There are 3 ways to turn a row about zero (a turn may also mirror it). The second row of each pair is the first, turned, with some noise. The first 27 pairs use one turn. New pairs use 2 turns, one after the other, and a turn may come again.
Known pairs, each followed by its turns in order:
[-25   9 -11 -14  50  51  15  20]
[ 39  20  30  11 -48 -36 -11  -8]	Kivim

[-20  37   2  59  17  -7  59  58]
[-12 -22   6  -9  -7 -68  -4 -83]	Kivim

[-16 -38  35  17  47  -4 -34   0]
[  0   4  55 -26   9  17 -49   7]	Kivim

[-20 -16 -28   1  31 -53  54  58]
[-64  46 -13  61 -13  -9  34 -18]	rav

[ 19  56 -23 -49  29   2  48 -56]
[-69 -39  -9 -51  29  25 -12 -50]	rav

[ 40  48 -45  30  -9  53  27   5]
[-34  29 -28 -79  14 -22  -3  27]	rav

[ 53 -11 -45  44   4  39 -17  32]
[-12  27  15 -43 -19 -45  23  62]	rav

[ 10   6  45  41  23  25  39 -28]
[ 62 -24   4   4 -25 -26 -41   6]	Guret

[  0  19  40 -58 -43 -18 -46  47]
[ 55 -56  -2   8  18  66  28 -13]	Kivim

[ 41 -45 -46  16  34 -12  22 -16]
[ 53   5   2  35 -16  25  53 -10]	Guret

[ 18  -8 -22 -16  49  31  -3  -1]
[ 31  -7 -43   6   2  43   7  10]	Guret

[-49   2 -30 -53 -46  13 -21   2]
[-64  29  12 -19   9  25   3  47]	Guret

[ 54 -29 -11  -5 -43 -36 -20  32]
[-44 -15  -5   7  11  64  42 -22]	Kivim

[ 20  -8  23 -28 -57 -27 -24  57]
[  8 -44 -12  -2  11  69  33 -35]	Kivim

[-15 -14   2  46  -7 -10 -24  18]
[ 33  13 -13  20  -3 -27  20  18]	rav

[-42 -15 -25  56 -28 -45 -14  48]
[-22  54  57  -6   2   0   0 -65]	Guret

[-52 -35  40 -42 -41  -3  21  38]
[-24   7  41 -87   6  -7   6  27]	Guret

[-56  54  44  55 -12  25 -30 -27]
[ 70 -28 -80  -4  35  -4 -13  15]	rav

[-58 -28 -45   7  36 -14 -44 -20]
[  2  33  34  29  52  66 -11   2]	Guret

[ 13  47  55  11  12 -11 -35 -57]
[  6 -34   5  32  59 -12 -47  46]	Kivim

[-33   2 -19 -48 -44  13 -50  25]
[-69  39 -11 -27  30  13   6  27]	Guret

[-34  -3  18  58  58   8 -43  34]
[ 19 -27 -45  47 -10 -30  31  63]	rav

[  5  47 -55 -59 -48  -7  42 -20]
[ 19  -6 -62  21  -9 -29  81  27]	Kivim

[-33  56  22  -5  31  -5  14  -6]
[ 38 -28  12   3  16 -55  -9   7]	Kivim

[-38 -16 -10  57 -34 -38 -45  14]
[ 64  24 -16  33  -8 -53  24 -11]	rav

[-16  13  57  25 -57 -46  34  39]
[-29 -14  51 -47 -22 -66 -10 -40]	Guret

[  5  45  28  15  33  -5 -21   5]
[ -7 -34 -21  13  39 -17 -11  26]	rav

New pairs. What belongs after each?
[-29  36 -32   0  49   1  -9  -9]
[ 15  55   3  23  -5  12 -44  -7]	Guret Kivim

[ 49  30  48 -48  56 -23 -27   8]
[-39  66  38 -41 -41   5  24  33]	Guret Kivim

[ 21  52  51  25  49 -49 -57 -12]
[-64  11  86 -49 -14   1 -20 -13]	rav Kivim

[-32  17  22  30  50  16   3 -52]
[ 30 -19  42   0  -3 -33   9  63]	Guret rav

[31 -4  2 20 29  1 39 40]
[ -3   2  60  -1  15 -31 -13  25]	Kivim Guret

[ 27  33  20  11 -29  25 -51 -48]
[-12  46  54  28  13 -14 -21 -45]	Kivim Kivim

[ -9 -32  -5  16 -49 -58 -23  -5]
[ -2 -56  11 -29  15 -48 -31   8]	Guret Kivim

[ 42 -27 -36 -13  42 -48 -25 -24]
[  3 -25  13 -72 -19   7 -50 -18]	Kivim Guret

[  3  29  -4 -15   0  51 -30 -15]
[  5  -5  45  17 -39 -14 -25  -5]	rav rav

[-44 -11  44 -34  28   6  18  19]
[ 18  10  74   3  -3  12 -26   1]	Kivim rav

[ -1  59 -38 -47  17  10   8  24]
[ 28 -25  24  11 -46 -44  30 -32]	Kivim Guret

[-40 -34  -2 -46  18 -44  -5  15]
[ -3 -38 -26 -55 -12  -7  33  33]	Kivim Guret

[ 27  19 -40   2 -50  59 -58  10]
[ 24  21 -36  62 -58  -5 -50 -19]	Kivim Guret

[ 17  21  38  11  51 -16 -41  24]
[-11 -26  33  -9   1  24 -70   7]	Kivim Kivim

[-14 -54  53 -19  55 -14 -31 -37]
[ 67 -33 -56 -15  21  27  31 -28]	Guret Guret

[-10 -15 -30  18 -33  57 -32  22]
[ -3  33  38  -3  13 -33 -54 -18]	rav rav

[-15  33 -41  10 -44  45 -57   5]
[  7  -9 -74  -1   2 -60 -25 -11]	Guret rav

[-18  19  17 -51 -16  55  43  46]
[-65  15 -62  18   2  43  23   5]	Kivim Kivim

[ 13  31  15  41  52 -18 -27 -34]
[-42   6  43 -48 -45  -8  11  -2]	rav Kivim

[-23  37  55  15   5  45 -45  21]
[-41  18  34  48  29  39 -36  19]	Kivim Kivim

[ 25  -9   4 -23 -15  14 -32 -32]
[  9  18   9  22 -15  -2 -12 -48]	Kivim Kivim

[ 54 -12 -19   8  31  40  44  -4]
[-10  31 -17  20 -55 -29  48   1]	Guret Guret

[ -1 -17  27  29 -32 -19 -19  10]
[ -1 -34  17  -9  32 -20   4  24]	Guret Kivim

[-42 -57 -14 -13  22  10  -4  48]
[ -7 -42 -59 -17 -21  13 -17  44]	Guret Guret

[ 31 -15 -29  23   4  49  22  15]
[-36  14 -21  28 -46 -23  15   4]	Guret Guret

[-54 -17  59  52 -43 -26  16  43]
[  8  -6 -12  37  59  39  35  78]	Kivim Guret

[ -7  23  29  33 -27  17  54  30]
[ 30 -15  27 -17 -22 -17  38 -54]	Kivim rav

[-25  34 -35 -10 -25 -34  45  56]
[-32  10  22 -21  14  42  40 -68]	Kivim rav

[-44  -7  -8  43 -36 -42  -8  15]
[-20   9   3 -35  53 -33  34 -17]	rav rav

